There are 3 ways to turn a row about zero (a turn may also mirror it). The second row of each pair is the first, turned, with some noise. The first 27 pairs use one turn. New pairs use 2 turns, one after the other, and a turn may come again.
In the rows, zero is written as 128.
Known pairs, each followed by its turns in order:
[138 168  95 117 157 152 164 178]
[151 118 158 188 134 151 114 176] -> (0)

[143 165  87 114 134 144  89 166]
[123 136  60 115 103 158 130 110] -> (1)

[107 130 164 124 103 162  79 117]
[112 116  83  92 118  90 129 154] -> (0)

[163 122 172  86 160 145 133 140]
[161 161 166 136 156  83 139 130] -> (2)

[137 131  84  86 129 151 179 145]
[137 101 152 117  73  76 121 121] -> (2)

[ 79 113 140  83 135 174 164 172]
[152 119 110 138 117  60 109  65] -> (2)

[163 107 139  90 156 132 148 172]
[163 166 164 147 108  89 129 122] -> (2)

[149 118 160  90  96 135  90 138]
[124 128 157 187 163 118 127 125] -> (2)

[127 110 132 163 150 175  81 112]
[107 160 147 109 150 188 140 117] -> (1)

[156 142 107 159  89 106 173  83]
[139  78 146  95 112 167 102 171] -> (2)

[ 89 130 159 126 112 104 172 121]
[150 107 160 152 120 101 125 171] -> (1)

[179 158 145 141  97 141  86 112]
[143 146  83 146 139  67 123 118] -> (0)

[ 97 143  94 157 166 106  95 132]
[126 171 106  83 115 142 112 162] -> (1)

[119 174 157 117 154  87 157 110]
[109 112 117 130 136  82 144 188] -> (1)

[174  93  77 144 117  82 140 120]
[132 157 123 114 141  77  77  83] -> (1)

[127 118 138 101 178  99  98 179]
[117 152 115  89  77 109 176 124] -> (1)

[170 122 171  88 148 161 107 170]
[ 96 113 120 141 104 137 198  86] -> (1)

[ 84 156 110 147 148  80 164 153]
[121  88 133 159 143 199 143 118] -> (0)

[ 83  90 103  82 139 174 111 154]
[152  94 144  83  80 178 139 105] -> (1)

[112 173 174 167 144 145 175 103]
[102 127 119 129 216 143 137 155] -> (0)

[170 105  92 115 107 108 110  81]
[124  93 170 143 114 162 168 160] -> (2)

[129 162 177 111  93 177 129 175]
[123  76 128 139 147  69 124 185] -> (0)

[103 135 117  94 109 140 119 169]
[141  84 135 131  94 126 133 158] -> (0)

[ 79 141  98 128 119 124 131 173]
[123  85 128 151  96 162 152 153] -> (0)

[158 105  80  82 151 109 138 162]
[139 146 156 155  62  99 153 137] -> (2)

[120 126  89  81 105 120 109  88]
[185 141 118  97  97 130 154 119] -> (0)

[132 120  96  97 141 157 121 156]
[107 136 147 139  96  93 142 104] -> (2)

New pairs. What belongs after each?
[155 177 134 119 155 166 150 178]
[159  74  78 119 134 139 111  94] -> (2) (0)

[142 100 175 133 137 124  77 145]
[188 140 115  82 143 127 134 136] -> (0) (1)

[115 163 115  79 103 157 153 123]
[136 150 165 109 119 137 106  73] -> (1) (1)

[110 115 103 106  94 115  88 173]
[180 133 151 157 141 116 104  92] -> (0) (1)

[103 131 127 118 152  79 162 131]
[134  79 135 139 107 117 124  89] -> (1) (0)

[129  80 149 139 141  95 125 151]
[150  97 117 124 178 116 136 107] -> (1) (0)

[172 162  86 150 126  93  80  92]
[106 138  79 126 181 130  61 127] -> (0) (1)

[149  81 142 102 159 169 131 163]
[155 115 130 105 173 145 120 188] -> (2) (2)

[122 140  85  97 149 104 154 127]
[140 112 134 165  96 143  90 138] -> (2) (2)

[175 128  95 100 159 129 137  80]
[150 111 147  51 126 117 139 143] -> (1) (1)

[106 113 175 118 166 109  89  84]
[147  90 184 127 166 145  88 145] -> (1) (0)

[152  79 118  81 168 150 115 141]
[168  60 123 139 150 110 150 128] -> (1) (2)

[119 150 149  96 137 147 157 128]
[119 120 147 133 118 120  79 128] -> (0) (0)

[178 123 157 140  80  86 136 159]
[115 172 114 142 167  87  87 164] -> (1) (1)

[169 105 121 154 117 149 173 174]
[105  96  96 123 170 185 121 131] -> (1) (2)

[138 106 137  87 135  96  89 162]
[118 144 119  84 125 160  80 147] -> (2) (2)

[100 107 136 136 106 144 103 128]
[123 112 122  94 134 144 156 112] -> (2) (2)

[ 90 164  93 167  89  83  93 124]
[ 74 111 102 132  90 127 125  58] -> (2) (2)

[144 158 145  85 101 140  85 126]
[ 91 109 147 111 124 117  72 106] -> (1) (1)

[134 117 164 115 125 140 130 121]
[112 125 163 140 129 115 125 138] -> (1) (1)

[ 77 170  87 179 157 156 161 160]
[201 111 102  93  75 141 169 130] -> (2) (0)

[155 138 148 158 164 167 136 113]
[ 95 173  89 119 130 111 131 141] -> (0) (2)

[156 165  83 164 143  90 142 120]
[151 110  79 151  85 167 124 123] -> (1) (0)

[149 155 109 109 154 123  91  82]
[112  85 177 134 143 161 125 142] -> (2) (0)

[ 98 124 143 128 121 131 104 133]
[135 120 145 117  96 135 143 131] -> (0) (0)

[168 147 166 126 155 153 169 168]
[111 194 143 112 115 129 177 149] -> (0) (1)

[ 78  83 160  84 164 111 171 121]
[163 118 170 166 109  74 181 106] -> (1) (1)

[141 127 101 147 114 102 133 108]
[138 116 138 148 105 151 132 105] -> (2) (1)

[155  85  82  91 156 130  97 133]
[152  65 123  92 169 114 133 122] -> (1) (1)

[142 105 117 122  78 113  99 102]
[171 132 139 121 149 130 164  91] -> (0) (0)

[ 91 172 122  95 179 156 133 133]
[170 102 139 132 119 182 144  82] -> (2) (0)

[123 123 178 174 179 163  82  84]
[174 149 153 111 168 187  89 180] -> (2) (0)

[135  99 109 162  82 137 167 176]
[105 147  61 133 142  85 151 105] -> (1) (0)

[115 139 159 132 118 135 137 165]
[ 94 141 122 130 137 142 153 153] -> (2) (2)

